There are 3 nested groupings, the coarsest first. Each group lies inside one group of the grouping before and may be the whole of it. The rows also spread widely along 10 directions, which tell nothing about the answers.
(in the rows, 128 means zero)
Known rows, each followed by its group in each grouping:
[110 123 134 141 139 130 137 107 153 144 119 136 127 128 113 111 153 132
 148 147 129 115 168 141  94 101 142 139  80] : q_9 q_726 q_664
[142 150 146 150 121 139 135 110 135 146 151 131 147 148 124 155 140 121
 166 124 129 130 137 138 116  87 141 112 116] : q_9 q_652 q_64
[117 140  94 130 129 130 155 161 160 151 137 145 118 115 116 149 148 111
 148 151 163 158 177 100 134  96 114 105 119] : q_805 q_287 q_199
[117 113  98 156 143 116 119 167 166 120 189 121 124 112 147 147 137 119
  88 108 111 156 136  69 126 146 127 106 159] : q_805 q_424 q_175
[139 123 139 166 143 163 177 118 116 140 146 128 119 182  63 128 123 112
 136 113 121 149 125 118 149  89 128 129  94] : q_805 q_424 q_695
[ 69  81 133 142 129 133 141 129 181 152 137 120 130  93 104 115 151 125
 147 146  93 131 148 109  75  97 106 133 113] : q_805 q_508 q_870
[128 150  91 139 139 157 164 155 150 151 130 149 131 128 129 133 130 103
 154 174 167 140 208 103 111  96 148  96 126] : q_805 q_287 q_399
[156 105 110 130 140 109 117 139 161 146 145 129 132 108 150 135 136 122
 147 135 144 118 148 130  94  87 151 122 130] : q_805 q_287 q_395
[ 97 142 130 101 115  73 144  96 161 155 119 112 128 109 111 158 129 127
 149 149 134 112 149  91 102  99 118 118 131] : q_805 q_508 q_870
[118  79 115 170 148 165 158 145 149 156 151 135 117 129 106 115 136 111
 141 141 101 139 147 110 106  89 139 128  99] : q_805 q_287 q_399
[121  88 124 167 142 107 124 137 140 172 160 126 103 133 126 143 156 115
 160 132 129 145 112 115 136  61 122 114  67] : q_805 q_508 q_870
[125 149 115 146 111 185 187 101 130 120 145 110 154 134  95 153  94 123
 159 161  83 139 182  80  79 101 146  83 182] : q_805 q_424 q_175
[147 109 107 113 134  81 125 101 130 146 147 147  97 127 126 156 127 137
 138 128 106 122 131  84 129 114 143 129 114] : q_9 q_652 q_64
[146 149 162 162 139 160 160  85 136 130 125 104 115 165  96 128 118 115
 114 128 118 122 172 119  99 112 171 116 115] : q_805 q_287 q_399
[159 129  88 186 152 145 165 152  98 136 185 153 109 189  96 151 106  95
 119 113 111 169 141  58 186 112 147  98 140] : q_805 q_508 q_870
[130 125 125 139  86 157 153 129 163 132 151 127 144  92  98 171 135 137
 176 143 111 171 162 112  81  80 100  87 162] : q_805 q_287 q_199
[173  38 122 189 192 140 133 119 116 135 160 138  56 179  99  83 122 109
  78  93  72 124 112 100 148 118 180 165  66] : q_805 q_287 q_395
[147 177 163 159 127 124  87 144 175  89 157 139 126 127 145 132 185 142
  84  88 183 172 186 157 122 162 122 107 124] : q_9 q_726 q_664
[120  99  68 121 141  81 140 131 127 178 146 158 113 119 124 150 133 126
 170 154 118 122 126  91 139  80 128 131  89] : q_9 q_726 q_664
[ 93 137 130 133 135 110 141 104 166 151 138  91 126 120 138 145 134 124
 123 141 115 122 152  89  96 106 145 108 115] : q_805 q_424 q_695
[102 128 105 155 159 133 156 175 153 154 161 135 168 151 110 118 119  90
 128 125 135 112 137 109 137 108 135 144 153] : q_805 q_508 q_870
[195  92 125 109 121 123 137 125 118 102 142 202  88 140  47 123 130 148
 133 101 131 165 139 120 152 136  94 153 129] : q_9 q_652 q_64
[ 57  88  99 183 167 175 180 144 159 177 146 110 126 136 114 110 133  92
 132 161  68 125 153  85 109  85 153 135  87] : q_805 q_287 q_199
[152  90 131 150 136 175 161 116 141 141 119 140 116 127  92 104 129 122
 165 155 123 126 174 140  79  75 147 128 104] : q_805 q_287 q_399

New rows. What belongs after each?
[181  76 120 110 133  59  50 191 180 144 182 169 159  82 166 137 170 141
 158  81 184 111  77 186 116  97 101 161 141] : q_9 q_652 q_64
[128 153 118 130 143 105 125 122 153 140 132 109 109 128 157 139 142 118
 122 148 165 120 173 106 114 113 157 101 104] : q_805 q_424 q_175
[122 101  96 155 140 156 139 181 167 152 164 144 154 113 128 128 147 107
 161 139 141 148 146 134 109  78 121 121 126] : q_805 q_287 q_395
[130 120 133 127 123 133 147 104 159 128 121 125  97 118  95 135 136 132
 126 137 122 142 175 103 100 112 130 120 118] : q_805 q_287 q_199
[161 148 122 156 133 127 114 144 152 146 168 108 171 129 167 156 131 116
 158 121 165 120 136 140 104  73 160  95 151] : q_805 q_424 q_695
[122 194 158 174 128 190 162 136 161 126 148 105 188 159 113 141 132  99
 139 123 152 138 175 153  99  99 146 103 157] : q_805 q_287 q_395
[107 178 184  99 114 152 163  63 156 116  70 134 113 133  75 111 154 138
 141 162 158 118 229 153  80 128 129 133  80] : q_9 q_652 q_64
[131 123 132 183 166 160 158 104 121 144 130 128  49 177 108 115 156 105
 107 142 132 166 182 100 154 100 162 106  20] : q_805 q_287 q_395
[ 88 118  99 142 157 108 184 148 136 202 149 123 151 162  93 149 111  87
 153 133 122 103  89  98 156  74 128 153 103] : q_805 q_287 q_399
[170 116  90 139 145  92 131 148 108 172 160 162 152 157 119 150 125 117
 186 120 155 107  92 145 151  59 137 142 111] : q_9 q_726 q_664
[129  93 143 117 140 100 149 103 153 142 137 116 128 140  72 127 113 126
 113 103  95  99  99 116 112 113 125 173 131] : q_805 q_287 q_395
[117 164 145 103 122  90 143 113 169 157 117 102 155 126 105 156 127 118
 143 126 164  96 130 136 108  94 125 140 137] : q_805 q_287 q_199
[120 115  79 118 142 121 151 116 135 175 135 139 140 113 155 138 115 115
 190 180 108  89 164  96  92  72 174 118 124] : q_9 q_652 q_64
[ 90 137  95 124 125 107 139 142 156 153 152 151 108 108 138 162 158 124
 144 153 127 162 168  77 136 119 113  98 100] : q_9 q_652 q_64
[ 98 139 143 180 150 174 167 101 143 139 145  85 131 160 119 124 121 111
 113 135  87 126 162  94  98 106 172 108 115] : q_805 q_424 q_695
[179 137  85 194 154 163 197 105  53 162 182 139 163 225  81 165  66  96
 176 120  66 117  97  87 168  57 191 116 147] : q_9 q_726 q_664
[186 115 111 132 134  84 148 101  96 149 152 140 103 170  86 164  96 118
 149 112 125 125 108  82 160  85 142 122 136] : q_805 q_508 q_870
[151 112 170 156 144 142 112 109 170 106 141 110 143 129 120  93 126 128
  98 104 114  97 166 143  66 135 166 145 162] : q_805 q_508 q_870
[130 150 125 132 105 157 150 130 141 129 137 168 112 123  95 149 163 134
 173 150 153 182 187 125 126  99  99  93  98] : q_9 q_652 q_64
[113  78  99 128 135 137 137 128 158 139 129 133  95  92 127 115 143 133
 146 164 111 133 174  97  81 102 131 115 101] : q_805 q_424 q_175
[134 133 160 162 139 136 117 128 162 136 161  87 166 139 141 135 138 115
 131 103 136 107 115 155  91  96 150 127 139] : q_805 q_424 q_175
[111 112 159 204 157 203 152 101 152 120 136 108  79 156 117  97 159 116
  93 138  85 164 205 111  96 120 170 104  60] : q_805 q_287 q_395
[128 117 216 170 139 134 115  94 167 101 140  98 113 157  78 104 155 132
  76  71 117 134 129 154 105 141 120 154 107] : q_805 q_508 q_870
[145  86 132 154 155  76  89 134 167 173 155 107 107 118 170 140 158 120
 132 115 152 107 102 138 110  77 154 130  76] : q_805 q_287 q_399
[107 168 181 173 151 181 171  67 149 112 101  96  82 179  91 102 145 111
  78 137 120 140 216 114 107 139 172 115  60] : q_805 q_287 q_395
[143  94 112 130 144 142 142 116 142 144 117 139 107 118 116 101 133 127
 156 160 139 116 178 125  89  80 154 125  94] : q_805 q_424 q_695
[124 111 155 177 140 208 187  58 121 150 106 104  99 159  85 110 126 115
 172 174  82 129 191 126  71  52 177 105  54] : q_805 q_287 q_395
[158 110 182 146 143 135 127 121 151 106 127 137 116 157  62  90 143 128
 100  88 152 126 144 162 118 129 119 168 114] : q_805 q_508 q_870
[155  68  87 128 123 127 164 127 114 143 146 170  94 124  65 138 112 130
 175 149  99 155 145  76 128  79 107 118 130] : q_805 q_508 q_870
[141 123 108 147 142 146 150 150 148 144 152 137 152 136 116 131 123 110
 150 131 136 127 148 125 112  88 143 125 140] : q_805 q_287 q_395
[189 106 117 169 161 189 137 145 132 112 122 171  70 147 113  73 155 114
 121 146 173 159 227 143 120 107 167 117  70] : q_805 q_287 q_395
[145 106 121 157 129 149 151 130 143 148 155 124 133 133  98 141 121 117
 152 125 105 136 129 115 111  79 135 124 138] : q_805 q_287 q_199
[151  89 119 138 152 134 141 114 137 135 135 131 107 134 109 106 120 128
 126 130 114 112 148 113 101 101 161 138 117] : q_805 q_424 q_695
[223 142 163 127 152 138 114 122 143 106 118 132 161 162 112  83 112 124
 120  97 201  72 162 200  92 112 181 164 160] : q_805 q_424 q_695
[107 164 172 167 132 141 133  97 164 117 137  93 123 144 123 133 143 119
 100 123 125 136 184 111  96 131 150 101 128] : q_805 q_508 q_870
[144 121 158 141 116 109 119  85 154 153 139  94 125 122 130 164 144 136
 167 127 125 126 120 142  85  59 136 105  97] : q_805 q_287 q_395
[129 161 139 178 128 169 158 153 145 129 156 134 114 160  89 147 157 105
 122 113 158 190 164 121 159 106 110 101 101] : q_805 q_287 q_199
[154 181 152 157 127 108 130 119 140 151 154 102 138 168 135 179 144 108
 145 107 177 141 123 141 146  76 141  94 101] : q_805 q_287 q_395
[147 161 145 133 133 122 143 134 156 131 129 133 125 151  99 137 140 114
 117 115 187 138 163 138 133 121 124 124 119] : q_805 q_287 q_399
[139 103 116 137 131 135 134 164 151 156 152 164 189 122 100 116 142 125
 195 125 149 108 111 186 103  66 111 161 130] : q_9 q_726 q_664
[180 126 141 144 130 139 132 133 144 129 137 139 123 140 100 130 137 121
 143 112 164 138 152 148 121  90 136 127 126] : q_805 q_287 q_199
[169 120 125 119 115 104 117 108 146 109 146 126 101 110 125 153 130 146
 124 123 137 141 154 101 100 122 128 102 143] : q_805 q_424 q_175
[135 127 158 158 131 128 153 110 139 119 155 125  90 166  65 152 131 123
  85  88 105 172 125  88 154 143 111 123 114] : q_805 q_287 q_399
[171 113 161 109 129 120 142 113 156 134 110 129 153 138  67 111 118 127
 150 104 161  81 119 184  94  88 126 182 143] : q_805 q_287 q_199
[153 122 106 103 115 120 148 148 154 141 137 156 155 111  91 143 124 125
 175 134 160 130 142 138 107  85 105 133 156] : q_805 q_287 q_395
[104 183 185 147 143 123 128 110 178 135 132  73 166 153 134 130 144 112
 100 104 164  98 141 159  97 119 152 132 122] : q_805 q_424 q_695
[111 121  82 172 144 120 156 152 123 160 192 144 149 155 112 166 120 111
 144 116  81 150 100  77 161  97 127 119 135] : q_9 q_726 q_664
[158  93 107 103 140 105 169 111 119 156 111 159  94 153  53 127 119 120
 160 136 145 119 123 121 145  79 117 161  84] : q_805 q_287 q_395
[150 144 153 147 120 132 142 129 145 150 133 126 124 147  90 151 152 119
 164 118 179 148 133 159 137  68 109 120  85] : q_805 q_287 q_199
[112 164 160 168 148 165 134 129 169 111 139 126 161 148 121  98 154 121
 105 117 140 121 188 162  92 142 154 138 129] : q_9 q_726 q_664
[ 96 138  78 150 156 150 204 119 113 162 142 124 122 167  99 139  94  98
 133 164  92 127 165  44 139 104 163 110 123] : q_805 q_424 q_695
[166 173 125 175 130 188 163 117 123 123 128 142  88 160 120 141 142 108
 146 165 173 179 235 110 122  94 164  60  91] : q_805 q_287 q_399
[123 128  74 154 145 132 158 156 130 151 171 135 123 142 129 158 119 107
 137 141 122 159 148  62 149  97 144  91 128] : q_805 q_424 q_695
[ 88 134 121 173 144 195 183 145 152 155 132 131 130 145  99 117 143  97
 147 164 130 152 191 112 109  89 136 106  90] : q_805 q_287 q_399
[132 132 152 177 127 168 156 105 140 136 143 114 108 150 101 144 140 117
 135 130 115 161 166 114 108  94 140  91  97] : q_805 q_287 q_399
[ 91  93  85 124 131 139 159 165 151 173 153 166 161 105 108 133 138 118
 193 156 107 126 127 118 113  75 104 140 122] : q_9 q_652 q_64
[141 202 119 102 127  87 151  97 133 143 101 129 104 145 129 153 125 113
 141 167 205 121 215  95 131 106 155  88 117] : q_805 q_508 q_870
[142  79 128 143 174  90 107 107 157 160 131 105  94 132 156 107 137 115
 106 124 120  82 127 121 103 100 185 154  76] : q_805 q_287 q_395
[148  61 100 126 143 140 135 132 150 112 119 177  63  94  98  77 142 140
 122 162 124 150 220  92  94 129 131 128 106] : q_805 q_508 q_870
[153 114  76  71 144  44 146 143 125 173 123 162 107 137  96 146 117 119
 156 134 189 106 109 101 170  88 112 155 102] : q_805 q_424 q_695
[130 136 119 142 120 110 134 130 146 152 150 128 106 130 122 173 154 123
 154 132 150 169 140 109 138  81 110  91  86] : q_805 q_287 q_395
[161 125 139 182 156 200 156 160 131 136 148 141 156 172  94  95 137 103
 153 119 167 135 147 174 123  72 148 133 107] : q_805 q_424 q_695
[135 122 115 141 127 129 142 168 158 126 159 158 116 129  88 140 152 120
 123 111 153 182 141 116 151 120  89 124 120] : q_805 q_287 q_395
[174  62  93 156 145 118 134 123 122 171 168 127 123 132 131 151  99 117
 168 129  82 109  98  98 104  59 167 122 137] : q_805 q_287 q_399
[172 132 125 116 148 121 146 115 121 140 127 160 138 161  97 115 114 118
 147 125 150  93 145 142 129 106 157 161 126] : q_9 q_652 q_64
[108  98  74 124 178 117 150 184 162 142 142 166 126 125 113  78 122  97
  91 143 144 104 180  87 133 150 145 166 149] : q_805 q_508 q_870
[ 75  86 126 131 127 117 133 129 190 153 137 119 109  83 118 134 166 134
 135 142 107 149 145 107  89 100  99 124  84] : q_805 q_287 q_395
[137 159 150 143 125 120 142 142 144 143 149 123 143 159  97 157 150 118
 145 103 184 156 116 147 152  85 100 116 100] : q_805 q_424 q_695
[136  95  55 115 143 130 181 166 111 179 132 176 116 139  82 130 121 104
 198 172 167 133 137 102 157  56 107 130  87] : q_805 q_424 q_175
[187 127 130 105 115  95 128 116 144 133 129 142 122 121 103 151 118 133
 152 123 164 121 143 131 105  97 129 122 148] : q_805 q_287 q_399
[119  75 135 145 155 121 127 126 159 143 140 120 102 125 114 105 147 129
 114 118 116 122 126 118 107 108 135 148  85] : q_805 q_424 q_695
[144 122 145 124 148 108 139 106 145 144 129 110 143 150 106 119 115 121
 126 110 138  85 118 136 106  99 152 155 130] : q_805 q_424 q_695
[133  96 142 165 174 137 129 101 141 125 132 131 108 156 115  75 134 124
  84 117  91  93 160 129 103 140 182 170  92] : q_9 q_726 q_664
[156 140 171 151 139 167 120 135 177 101 129 127 170 127 120  82 133 121
 117 119 159 101 195 177  59 126 159 140 176] : q_805 q_508 q_870
[ 81  83 108 120 120 158 178 124 168 153 118 133 126  87  76 120 128 129
 164 170  86 132 169  98  71  85 109 134 123] : q_805 q_287 q_199
[108 126 128 122 116 118 141 123 150 151 142 151 125 116 105 151 155 132
 169 138 129 150 142 121 120  94 100 117  97] : q_9 q_652 q_64
[103 141 113 127 132 130 153 117 141 165 132 142 130 125 128 147 145 120
 179 166 134 128 166 116 112  80 136 110  88] : q_9 q_652 q_64
[158 122  94  98 152 147 164 166 144 131 103 182 142 134  82  74 123 112
 147 155 202 103 193 151 115 109 130 164 135] : q_805 q_424 q_695
[141 154 123 173 134 154 158 151 133 134 171 135 132 168  95 159 136 102
 131 110 141 176 141 110 158 100 121 100 122] : q_805 q_287 q_395
[165 108 115 130 119 123 114 158 157 133 151 156 147 101 124 129 143 127
 174 132 171 137 159 146  97  83 116 113 155] : q_805 q_508 q_870
